There are 9 hidden switches. A switch that is on adds its own fixed numbers to the row, and there is some noise. The rows also spread widely along 13 directions, which tell nothing about the answers.
Known rows, each followed by its switches (1 for on, 0 for off):
[  1  13   4  -9  -1  -4  -7  10   9   2   7 -14  -2   9 -11  -8  -7   2
  -1  18  -4  14   0  15  -6  14   3   7 -11  12  21  -8  -4  -2 -13   3
   5 -17] => 0 0 1 0 0 1 1 1 0
[ -3  10   1  -5  15   6 -20  10   9  -8  -5 -10 -12  16  -2   0 -16  11
  -8  -4  17  15   0   4  20   7  -1  -5  -1   4  18 -13  -2  -2   4  15
   5   7] => 0 0 1 1 0 0 0 0 0
[ -6   8 -10 -11  -2  20   1   3   0  -2 -16   1  22  27  18  -3 -10  -8
  10  21  11  16  -4  13 -12  27  16  27  -3  -2  30  18  11  -9   4  20
 -11   3] => 1 1 0 0 0 1 1 1 0
[  6   3  -8 -19 -10   2  13  12  23   7   7  -8  14  16 -10  -1  -9  14
  -9  28 -10  -4  -6  20 -23  32  13  18 -24  -4  25  14  -9  -2 -26   7
  -9  -7] => 1 1 0 0 0 1 1 1 0
[ -9  14 -19   4   7   9   0  10   2  12  13 -22   8  -9  -8  -1 -29   6
 -15  28 -14  27 -10  18 -36  19   3   3 -43   1  10  -8 -10   3 -26  17
  12  -7] => 1 0 1 1 0 1 0 1 0
[ 10  -5   4 -21   0  34  22 -10 -10  16  -2  23  19   8   4   3 -12  19
  -6  17 -17   4 -22   7 -21  14  13  10  -5 -23  24  15  -7  -2 -29  21
  -9  18] => 0 0 0 0 0 0 0 1 0
[ -4   3   4 -15 -12  11  -3   4  -4  -7   8   6  12   9  -8  17   4  -6
   2  31  -5 -15  -6  11 -33  25  15   1 -16 -11   8  15   3 -13 -21   1
  -8 -13] => 0 1 1 0 1 1 0 1 0
[ -3  -9   6  -4   0   3  -1  -1  -2   6  -3  -3  -5  -6  -1  -7  -2   1
 -19  -7 -10  11 -15   5  -1   8   1   3 -15  -3   7  -6   0  14 -19  12
  -4   0] => 0 0 0 0 0 0 0 0 0
[ 17  20  -7  26   9  27 -11   8 -10  32   2 -10   6 -19 -10  -8 -61  30
 -10  18 -23   1 -38  38 -14   4 -26   4 -16  14   5  -3 -21  -1   2  -2
  31 -24] => 0 0 1 0 0 0 0 0 0
[  5  19 -13  -7   9  17  -1   9   7  19   4 -11 -11  -1  -1 -10 -34  26
 -14  18 -17  35   1   3 -15  -2   4 -10 -18   6  32 -12 -14   2 -31  24
  14   3] => 0 0 0 0 1 0 0 0 1
[-12   8   7   3   6 -21  -7  16  27   8   7 -14  -9 -14 -18  -8 -37  13
 -33 -18 -21   9 -10  29  37  -2 -13   5  -9  22  23 -51 -30  16 -16 -12
   3 -44] => 0 0 1 0 0 0 1 1 1
[  5 -23  11 -20   5  28  13 -20 -12   5 -13   7  27  23  21  -9   5   0
  15  -3 -10  48 -19  10 -21  15  32  26   7  11  40  21  11  -7  -5  16
 -12   2] => 1 0 1 1 0 1 1 1 0
[-12 -15 -11 -17  11   2   9   4   6  13   0  -1  12   3  -6   5 -34  24
 -19   7   0   6 -18  23  27  26  18  25  -1  10  23 -23  -7 -10   1  26
 -11 -15] => 1 0 1 1 0 1 1 1 0
[ -2   7   9  -3  -1  14  -3  -2 -10   9   0   1  11   0   1 -11  -8  -6
   3   5 -23  33 -10   7 -23   0   6   5 -10  13  20  -6  -5   7 -22   1
   5 -12] => 0 0 0 0 0 0 1 0 1
[  6 -15  14   0   8  21 -18  -6  -7 -15 -23   3  19  22   6   6   3  -6
  13  -8   7  10 -23  20 -13  18   7   5   6   8   4  29   7 -25  20   7
  -7  10] => 0 0 1 1 0 1 0 0 1
[  0  29   4  14  13  17  -5  -2  -3  -1 -13  -5  17   0  -3 -11 -15  -1
 -14  10  -6  12  -8  20   2  19 -11  12 -29 -13  14   8 -12   4 -13   2
 -13  13] => 0 0 0 0 0 0 1 0 0
[-21  25   2   5  -6  14  -8   4  -7  -4   4   8  26  11   2  -1  -8 -28
  11  -2 -13  24  -4  12 -19   4  -7   7 -13  -6  16  -5  -7  15 -16  -3
   0   3] => 0 0 0 0 0 0 0 1 0
[ -2   1 -10   8  10  34  -6   6  -3  -3 -19   2  19   8   5  11 -28   2
 -13   3   7   0 -20  20  -9  24  -4  14 -15 -10  -2  10  -5  -9   4  15
 -13  12] => 1 0 1 1 0 0 1 0 0
[ 13  -2  11 -11   7  13   4  -1  19   5   2 -10  -1  13  -1  -4  -9  31
 -21  -6 -12  17 -15  10   1  12  13  -3 -18   2  34   5 -16  14 -17  -6
   3   3] => 1 0 1 1 0 0 0 0 0
[ -9  -9  -3 -19  -5   6   4   6   7  10   4   6   7   8  -6   5 -16   7
  -5  -2  -4  14  -3   9   1   9  11  13   6   6  26 -17  -2   0 -21  14
  -9 -12] => 0 0 0 1 1 0 1 1 0
[ -9   8  -2   0   2  34   9  -2  -9  13 -12  10  12  -6  22   6 -33  10
 -22  14  -5  -6 -15  19   7  17  15  19  -7 -15  31   1   0  -2  -8   7
 -13 -23] => 1 0 1 0 1 0 0 1 1
[  2  12   7   0   8  15 -13  11  11  -6  -9  -7  -3  10   0   2 -26  12
 -13   2   6   0 -11  22  13  12  -8   1  -5   7  17  -6  -9  -7   8   0
   4 -15] => 1 0 1 0 0 1 0 1 0
[ 11  -7   8  -6  17  13  -2 -11  -2   2 -16 -11  -5   4  11 -15   3  16
 -16  -3  -3  36 -16  -1  -1   9   8  -5 -13   0  17  13   0   5 -10  19
   0  27] => 0 0 0 0 0 0 0 1 0
[ -3  15  -4   9 -12   6 -29  29  17 -11  -3 -15  -2  10  -1   7 -20 -10
   2  11   6  -7  -8  23 -23   9 -16  -3  -9  19   2   4  -2  -5   6  -7
  17 -29] => 1 1 1 0 0 0 0 1 1
[-14 -10  -1 -23   3  13  15  -3  -7  -1  -7  17  -1   5   6  -4   0 -10
  -9  -4   2  19   2  -5   5   6  11  21   1 -22  18 -11  11  -3 -27  46
 -27  16] => 0 0 1 0 0 0 0 0 0
[ -8  34 -12  16  12   5 -12  17   1   5   5 -16  -3 -19 -16  -9 -39   6
 -20  25  -5  13  -2  24   1  12 -23   5 -33   2   5 -20 -13   0 -13  18
   9 -11] => 1 0 1 0 0 0 0 0 0
[-12  27 -17   4   0  14  -4  14   6   8   5 -17   4  -1   5  -2 -26  -2
 -14  27  -5  19   5  12 -19  18   3  10 -31  -2  23  -6  -4  10 -23   6
   3 -15] => 1 0 1 0 1 0 1 1 0
[ -5  12   7   8  -3   5 -16   9  18 -11 -17 -11   9  21  10 -11  -8 -16
   6 -21   0  29   3  22   0   8  -2  11  -2  18  29   7   0   1   7  -1
  -7 -12] => 1 0 0 0 1 1 0 0 1

New rows. What belongs after each?
[-13  14  -9 -14  -2  27  14   0  -4   6  -3   6  20  18  19  -9 -18 -12
   8  16  -5  40   5  10 -18  10  16  31  -4  -4  43  -2   5  -2 -17  27
 -11  -5] => 1 0 1 0 0 1 1 1 0
[  2 -17   8 -27  -3 -11  13   5  22   4  12 -11 -10   6 -12   3   6  17
 -28   7  -3  -8  -5  10   3  21  21  10 -14  -5  25 -10  -4   5 -30   4
 -13 -19] => 0 0 1 1 0 1 1 1 0
[ -2   7   1  -3   4  21 -14   7   2  -7  -7   0   6  11  -2  10 -18   4
  -6   3  -8   8  -9   9  -8   9  -1  -5  -8   5  10  -6 -10  -5 -10   2
  -2  -3] => 0 1 1 0 1 0 1 0 0
[ -1  27 -14  -3  -8  25  -2  27  24  -2   6 -11   3  20  -6  11 -28  -1
 -13  21   4 -11   5  20 -33  18  -6   7 -27 -17  21   4 -10   1 -24   2
  -2 -11] => 1 0 1 1 0 1 1 0 0
[-11  13  -6   7  13  35 -12   6  -6  -5 -19  -7  -2   8  27  -1 -23 -10
 -17  -5   6  29  -7   0   0   3  -1   4 -15  -4  13 -10   3  10  -2  15
   0   3] => 1 0 1 0 0 0 1 0 0
[ -4   6 -15   0  -3  26   5   4  -2   9  -7  -1  15  12   9   0 -21  -8
  -3  15  -6  10  -7  17 -29  22   7  22 -17 -12  16  13   3  -6 -16  20
 -16   1] => 0 0 1 0 1 1 1 0 0
[-10  -3   4  -7  -2   2  -8   5   1  -1   0  -4   7   3   0   4  -3  -6
  -8   5 -10   7 -13  10 -14  14   8  -3 -16   2   5  -3  -4   3 -13   2
   1  -8] => 0 0 0 0 0 1 0 1 1
[  7   5  -1  -8  10  29   4   5   8   4 -13  -6   2   9  13   0 -31  21
 -22   9 -14  17 -14  14  -7   7  13   2 -17   5  31  -4 -14  -6 -15   9
  -1 -12] => 1 1 1 0 0 1 1 0 1
[ -1  20  13  -2   2  42   0  -4  -4  -9  -8  11  31  22  10  14  -6 -11
  -3   7  -9   4 -12  14 -34  16   7   3 -20 -24  22  21 -12   3 -20 -16
 -13   9] => 0 0 0 1 0 1 1 1 0
[ -5  -2  -4   2  12  26 -10   3   0   3 -17  -7   4  15  20  -2 -32   6
  -5 -11   9  28 -15  19   8   7   4  14   6  11  29  -4   3  -3  17  14
   6  -9] => 1 0 1 1 0 1 0 1 0
[  7   5 -10 -19   4  -8   5   9  18   4   3 -14 -10  15  -8 -14  -6  18
  -7  26  10  11   6  11  -1  24   9  14 -11  -4  28   8   2 -10 -14  34
  -5   9] => 0 0 1 0 0 1 0 1 0
[  0  -7 -12  -7   4  -6   7   5  12  18  -1 -16   4   9  -3 -15 -21  13
  -7   7   3  16  -9  23   7  22  11  33  -8   7  29  -2   3  -2  -4  26
  -8 -11] => 0 0 1 1 0 1 1 0 0
[ 15 -19  11 -14  -7  11   1   8  18  -5 -20   4   1  23   1   2   8   6
 -11 -12  11 -17 -15  15   2  21  -3  13   9  -6   8  23   2  -5  -2   7
 -21  10] => 0 0 0 0 0 0 1 1 0
[ -2  -2  11 -22   3   1  -3   8   9  -9   4   4  -7   6 -14   7   0   8
 -13  11  -2 -10  -2   7   4  12  11  -6  -7  -4  11 -10  -5 -14 -18  13
 -10  -8] => 0 0 1 0 0 1 0 0 1
[ -6  12 -13   5   0  32   1   5 -12  15  -2   0  19   3  12   7 -28  -1
  -7  29  -1  -2 -15  14 -29  20  11  16 -19 -15  14  11   3  -3 -13  11
  -1  -7] => 0 0 1 1 0 0 1 0 1
[  6  11   1 -11   4  10   4  -1  -6   4   0  -2   9   1  -8 -12  -1   6
   0  35  -9  18  -3   9 -24  19  10  11 -19  -2  15  14   1 -14 -25  22
  -8   7] => 0 0 1 0 0 0 1 0 1
[ -7   8   3   0  11   0 -19   6   4 -10  -8 -16  -5   3  -1 -14  -6  -6
  -6  -5  -1  40   0   6   9   5  -3   3 -11  21  13 -18  -1   3  -3  14
   3  -3] => 1 0 1 0 0 0 1 0 0
[ 28 -23   7  -3 -23 -34 -10  25  44  12   4 -29 -31   5 -25 -16   6  18
 -16 -13   5 -28 -15  29   0  18 -20  10   0  22   2  15   2  11  -4  -4
   9 -26] => 0 0 0 0 0 0 0 0 0
[ -9  19 -16 -11  -3  16  17  17  15   3  -2  -2  -6   4   6 -14 -21 -14
 -16  12   1  28  20   9 -12   4  -8  33 -12 -14  35 -15   3   4 -36  40
 -18  -6] => 1 0 1 0 0 0 1 1 0
[  1   3  13 -23   6 -10  -6   7  18 -18  16  -7  -4  12 -32   0   6   4
   1   1 -17  33   7   4 -20  -1   3 -13 -17  10  22 -17 -18  -7 -38  13
   0   4] => 0 1 1 1 0 1 0 0 0
[-10  12  -3 -25 -10  -9   9   9  10   3  15   6  12  20 -11  -9  -5   0
  10  18  -9  18   8   7  -1  12  14  24   0   2  42 -13  -3   2 -29  17
  -9  -9] => 0 1 1 0 0 0 1 0 0
[ 15  17  38   6  17  15 -26  -8 -14 -18 -18   2   4  -6  -8  -5   7   7
  -4   8  -3   5 -18  18   6   7  -8 -17  -6  10   3  14  -7 -16   5 -17
   3  -2] => 0 0 0 0 0 0 0 1 1
[ -2 -10  17 -19   5  10   0 -12 -14  -8 -15   9  12   9   8   1  22  -3
  -4   8   8   6 -11  -2   7  25  21   9  -2  -9  10  13  14  -5  -5  12
 -20  15] => 0 0 0 0 0 0 1 1 0
[  3   9   6  -2  -2  20  -4   4  -1   6   0  -3  -2  -1   4   5 -14   6
 -17  14  -5  -3  -9  12  -7  11   4   2 -10  -3  18  -3  -2   4 -18  -8
  -1 -22] => 0 0 1 0 1 0 1 1 0
[  0  -4 -10  -2   2  21  -4  10  11   8  -9 -14   7  12  16   1 -26  10
 -10   5   1  18 -17  16 -16  16  12  10  -8  12  23   7  -1   3   0   6
   8 -13] => 1 0 1 1 0 0 1 1 1
[  2 -38  -7 -12 -10   4  -3   5  -2  20   1 -13  -9  -2  14   3  -5  13
 -12  10   6  -4 -28   5 -16  21  28  11  -3  16   6   9  23   4   1  16
  14 -26] => 1 0 1 1 0 0 0 0 1
[ 10   9  -2   6  17  10   3  -6   3  11  -4 -14  15  -2  -6 -16 -18  19
 -10  12 -17  32 -16  22 -19  17   5   8 -28   0  24  18 -15  -3 -20  14
  -1  15] => 0 0 1 1 0 0 0 0 1
[  4   4  18   5   3   6   2  -5   9   5  -4  -9   0  -8  -5 -12 -10  -2
 -16 -16 -16  23  -5  29  -3   2  -5  14 -11   5  33  -5  -6   8 -22  -6
 -11 -25] => 0 0 0 1 1 1 0 1 0
[-21  -8  12 -20   1  26  -1  -6  -5 -21 -24  23  13  33  35   9   2 -26
   6 -21  11  18  -4  -2  11   2  24  13  22 -11  35  -1  13  -7   6  16
 -24   2] => 0 1 1 0 0 1 0 1 1
[ -3   9 -18   6   0 -17  -1  17  29  -4 -14 -27   3   2 -11 -18  -6 -11
 -12  10  17  19  16  31  -5  32 -10  40 -20   5  22  14  11  -8 -12  30
 -26  -3] => 1 1 0 1 1 0 1 1 0
[-10  23   3  -2  -3  31   5   6   4  -7  -2  10  13  12  12  12 -11  -9
 -19   8  -7 -10  -4   5 -19  12   5  -2 -28 -36  19   7 -12  11 -31  -3
 -14   7] => 0 0 1 0 0 0 0 0 1
[ 14  15   0   4   8  56   4   3   4  -2 -18   6  23  15  12  12 -26  10
 -16  13  -6  -4 -18  19 -34  18   1   2 -26 -21  18  31 -16  -7 -18  -3
 -11  11] => 1 0 1 1 0 0 1 0 1
[ -1  -5   8  -4  12 -13  -9  -4   0  -6 -10 -12   3  -7 -10 -11   3   6
 -12  11   0  16  -7  16  14  22   8  14 -10  15  12  -2   3 -11  -5  13
 -14  -7] => 0 1 1 0 1 0 1 1 0
[-14  29   5 -11  -5  25   1  12   1 -14   4  12   2   9   0   9  -7 -23
 -12  14  -5   2  13   0 -20   0  -2   4 -19 -26  22 -16  -4   8 -41   6
 -14  -9] => 0 1 1 0 0 0 1 0 0
[ -1   1   5 -12  -2  17 -15   8  -6   1   7  -1   0   8   2  11 -10  12
  -1  17  -1   1 -18   3  -8  12   9 -13  -3  11   8  -5   0   2   0  -5
  20 -16] => 1 0 1 0 0 0 0 1 0
[ -4  19 -20   6  -2  12  12  12   7  18  10 -18  -3 -12   1  -9 -25   3
 -24  33  -5   7  -1  17 -29  18   1  25 -40 -15  27   2   6  12 -36  19
   1 -18] => 1 1 1 1 0 0 0 0 0
[ -9  -2   5  13  20  17  -1 -21 -26  15  -7   1  39 -10  -4  -1 -31  11
  -4   4 -25  27 -32  34   7  22  14  21 -16  12  17  -5 -13  -9   3  -1
  -9 -12] => 0 0 1 1 1 1 1 0 0
[  9  21   9  23  22  -5 -25 -10  -1  -6 -13 -33  13   0 -11 -21   4   6
  -4   4  -1  36  -9  21  -5  28  -2  -3 -36  14  10  28  -5   1   3  -6
   1  23] => 0 0 0 1 1 0 0 0 0
[ -7  20   7 -16   3  -3 -13  17  16 -10   4  -7  -8  14 -10  -5 -14  -1
   0   9   0  21  14  11   8  -2   1   0   2  16  32 -26  -9  -8 -13   6
   2 -23] => 0 0 1 0 0 1 1 1 1
[ 26 -25   7  11  17  13 -20  -9  -6  13 -18 -18  11  -7  -4  -1 -23  48
 -11   4 -10   3 -51  32   7  31   3  -9  -7  33  -8  28 -12 -16  30  -5
  16   0] => 1 0 1 0 1 0 0 1 0
[-26 -11  -9  -3  11 -15   4   8   6  24  13 -13   2 -24 -12   3 -48  17
 -35  -2 -23  10 -20  29  29   8  10  15 -14  19  20 -60 -20  10 -15   7
   3 -51] => 0 0 1 1 0 1 1 1 1
[ 13  25   1 -17  -4  27  -7  22  25 -11  11   0   3  27 -15  17 -24  21
  -3  24 -12  -5  -3  13 -32   8  -4 -21 -19  -4  23   4 -31  -8 -26  -7
  12  -2] => 1 1 1 0 0 1 0 1 0
[  0  -4  11 -25   7  11   5  -3   5 -12  -7   7   3  20   1   0   9   5
  -5   5  -2  16   1  -2  -3  13  21  -2  -9 -13  23   6  -4 -12 -21  21
 -18  18] => 0 0 1 0 0 1 0 0 1
[ 11 -15  14 -11   9  18 -21   6  -8 -11 -17   2  -1   3  -5  14  -3  19
 -10  17  16 -20 -26  12  11  26   2  -6   6  14 -15   9   5 -25  19   6
   1  -5] => 1 0 1 0 0 0 1 1 0
[  0  13   3   0  16   7  -8   4   6  -6 -10 -15  -5  -1  -1  -7 -16  12
 -23  12   6  10  -7  19  15  20  -1   5 -21   0  15  -2  -5  -6   1  12
  -4  -4] => 1 0 1 0 0 1 0 1 0
[ -1   5  -7   0 -10  11 -16  10  -4  10  10  -8  11   7  -7  13 -14   6
   2  23 -10  -8 -18  16 -31  23   6  -9 -18   6   0   9  -5  -1  -5  -8
  16 -13] => 0 0 0 0 1 1 0 1 0
[ -5   2   3 -23   2  20   0   1  -3   0  -3  14  22  21   4  14 -13  23
  -6  19   2  -9 -18   4  13  30  22   0  -2  -4  19   0  -7  -4   0   0
  -3   6] => 1 0 0 0 0 0 1 1 0
[-11  11 -11  -8  15  32  -2  -1   0   3   1  -4   8  12  12  16 -25  19
 -27   6 -20  24 -12  -9 -18  11  19 -30 -37 -17  15 -12 -25  13 -29   5
   5  24] => 0 0 0 0 1 1 0 1 0
[  4 -10   4  -2  11  16  -6 -12  -8  -3 -17  -3  23  10   0   3   6   5
  -5   5   2  13 -16  11 -10  33  17   8 -16  -4   5  28   3  -8  -4   9
 -18  25] => 0 0 0 1 1 0 1 0 0
[ 18  -7   8   9   9  -6  -7   0  10  16 -14 -25 -12 -15 -10 -23 -18  18
 -22  -5 -10  16 -15  31  11  12  -9  17 -11  24  15  -1  -1  -4  -3   9
  -3 -24] => 0 0 0 0 1 1 1 0 0
[ -5   1  -9   5   1  11  -8  14  10   6 -10  -8   6  -5   1   2 -32   9
 -17   4 -11   6 -13  23  -1  13  -1  10 -12  15  13 -10  -8  -4  -6   6
  -3 -24] => 1 1 0 0 1 0 1 0 1
[  4  -4   7 -24   2   1  10   3   9  -5   2   5   4   3 -20   0  10  12
 -12  16   4  -3   1   8  -5  26  10  11 -15 -13  15  10   1  -9 -27  26
 -20  13] => 1 0 0 1 0 0 0 0 0
[ -8   4  21 -11   8  -3  -6  -1   2  -8  13  -3  -1  -5 -18   1  -4   6
 -11   0 -14  19  -4  14   9   4  10  -1 -13  12  25 -28 -11   2 -19  -4
   2 -27] => 1 0 1 1 0 1 0 0 0
[  7   1  -5 -11   9  18  -1   4  -3  12  -3  -9  -4  -2   2  -5 -19  19
 -13  22   3  23  -9   7  -9  12  10   6 -11  10  20  -5   4  -3 -15  21
   9  -6] => 1 0 0 1 0 0 1 1 0
[-17  -7  -6 -19  -8 -23  12   1  25  -5  10  -5  31  29 -12  -7  12  -7
   6  -6 -12  28  -1   9  -8  30  24  26 -18  -1  35   5  -9  14 -25   8
 -23  16] => 0 1 1 1 0 0 1 0 0
[ -6 -10  -4  -9   4  -6   3   6  12   6   0 -22   1  -5   0   1 -10  15
 -31  24  -2   1 -13  15  -6  30  25  10 -32   7  17  -2   0   0 -17   7
  -4 -21] => 1 1 0 1 0 1 1 1 1
[-10 -19  17  -5   3   4 -14  -3   3 -14  -5  -3   5  14   2  -5   3 -17
  10 -40 -12  49 -11  11  -6  -7   5   4   6  27  19 -14   0   7   0   5
   1 -12] => 1 0 1 1 0 1 0 0 0
[-28  39  -2  17  -1  22 -16   2 -11  -8   5  -1  30   6   6  16 -14 -23
  -4  18   0  -1  -4  16 -18  25   4   4 -32 -23  15   5  -6  12 -12 -22
  -6  -5] => 0 0 1 1 1 0 0 1 0
[ -7   8  -3 -12  -4 -10   4   6  11   0   2  -9   1   7  -3 -10   5  -6
 -10  17  -1   6   5   9  -9  24  14  14 -24 -10  20   7   5   2 -23  20
 -14   2] => 0 0 0 0 0 1 0 0 1
[  7   3   0  -2   7  -7  -7  -1   8   4   7 -32   4  -4 -17  -1   4  15
 -19  33  -5   4  -9  19 -24  38  17   1 -41   4   9  16  -4  -4 -21  -5
  -2  -7] => 0 0 1 1 1 1 1 1 0
[  6  40   2   7   2  20  -8  10   2   8   2  -1  16  13  -3  -6 -34  17
   7  28   3   0  -9  31   6  18  -9  12  -3   4  34   8 -12  -7   8  -7
  12 -15] => 1 0 1 0 0 0 0 1 0
[ -7   9   5 -11  -8  -2   3  15  25   2   4  -3  -4  10  -8   0 -15  -2
 -20  -6  -6  -4   2  18   9   8  -5  13  -8  -3  28 -20 -11  11 -22  -1
  -9 -23] => 0 0 0 0 0 1 1 1 0
[ -9   9  -6  -1   0  -7 -17  14   8   7  11 -17  -3  -5 -10   3 -20  13
  -9  18  -8   7  -8  13  -5  13   5 -10 -15  16  10 -14 -11   1 -11   0
  15 -21] => 0 0 1 0 1 0 0 1 1
[  1   3 -13  -8  -7 -13  21   3  -1  34  18 -13  13 -19 -15 -22 -18  16
 -10  48 -16   9 -13  28 -13  34  11  42 -25   7  26   1   3   1 -27  22
  -2 -30] => 1 0 1 0 0 0 1 1 0
[-18   3 -12 -22  -6 -23  10  12  13   8  20 -11   0   5 -17  -9  -5  -2
  -8  18 -10  19   8   5  -1  20  15  19 -20   1  23 -27  -3   7 -32  25
 -10 -11] => 0 0 1 0 0 1 1 0 0
[ -7  25   6  -6  -6  -1 -13  22  20 -14  12  -4   3   6 -26   8  -4 -11
 -14   5 -13   1   5   9 -21   7 -19 -14 -27  -7   1 -18 -24  11 -37 -11
  -1  -2] => 0 0 0 0 0 0 1 1 0
[-37   1  -2 -32  -6   8  19   4  -4   4  21  23   7   2   1   7 -15 -13
  -5  -2 -10  34  11  -5   8  -6  22  19   6  -8  44 -53   1  14 -39  28
 -11 -24] => 1 0 1 1 0 0 0 1 0
[ -1  -2  24  -7   7 -10   0  -8 -10  -5   5  -3  11 -24 -18  -2  12  12
 -20  31 -11 -10 -18  19   4  30  14   6 -27   2   3   5  -3  -9 -16  -4
  -9 -21] => 1 0 1 0 0 0 0 1 1
[-21 -12   5 -13  -2   6  -2   0 -13  -1   7   4   7 -16  -1   5  -7 -16
  -3   6 -18  35  -1   5 -18  -1  22  12  -6  19  19 -31   9  -3 -30  14
  -4 -42] => 1 1 1 1 1 0 1 0 1
[ -1  -6  24 -10   8  11 -14  -6   0 -16 -18   1   2  12   4  -2   5  -4
  -2 -21  -5  30  -2   7  14   5  11  -1   3  20  21 -10   0  -4   0  -1
 -11  -9] => 1 0 0 0 1 1 1 0 0
[  9  17   1   0  13  17   0  -1   1   4 -14 -16   6  11   9 -10 -11  10
 -13  29  18   1  -5  22   3  30  11  24 -15 -10  31  23   9 -11   1  10
 -12   0] => 0 0 1 1 0 1 1 1 0
[  1  18 -31  -1 -14  16  19  11  23  29   6  -9  31  30   2 -12 -37  11
  12  18  -8  20   1  35 -31  30  10  40 -16  -6  54  28  -6   4 -16  19
  -7   1] => 1 0 0 1 1 1 0 0 0
[  7  -3  12  -4   3  34  -1   5   6   1 -24   5   1  12  23   4 -25   8
 -20 -10   3  -5 -17  22  11   7   5  12   8   4  27   2   0  -4   7  -4
  -7 -26] => 1 0 0 0 0 1 1 1 1
[  2  -9  -7   2  12  17  -6   4   2   2 -17 -17  -1  -2  15  -8 -14   6
 -18   4  -5  33 -17   8 -17  13   6   3 -21  11   7   5   0  -1  -8  18
   1   1] => 1 0 1 0 0 0 1 1 1
[  6   3   9  -5   3  16   4   3  14  -5 -11  -2   3  14   1  -3 -12   3
 -15  -5  -9   6  -9  18  -3   8   0  13 -10  -5  27   1 -10   0 -18   3
 -15  -7] => 0 1 1 0 0 1 1 0 0
[-18   7  -1  -9   8   3 -10   8  11  -6  -7   3   4  16   5   2 -27   9
  -4 -14   5  22   0  12  39   9   7   7  12  14  33 -25  -9  -1  10  12
  -5  -7] => 1 0 1 0 1 0 0 1 0
[ -4  -9  17 -21  -1  19  19  -4   6  -9 -18  23   6  13   6   1   0 -10
 -16 -15  -5  -2  -2  10  10   5   7  27   5 -21  32  -7   2  -3 -25  17
 -40  -6] => 0 1 0 0 0 1 1 0 0
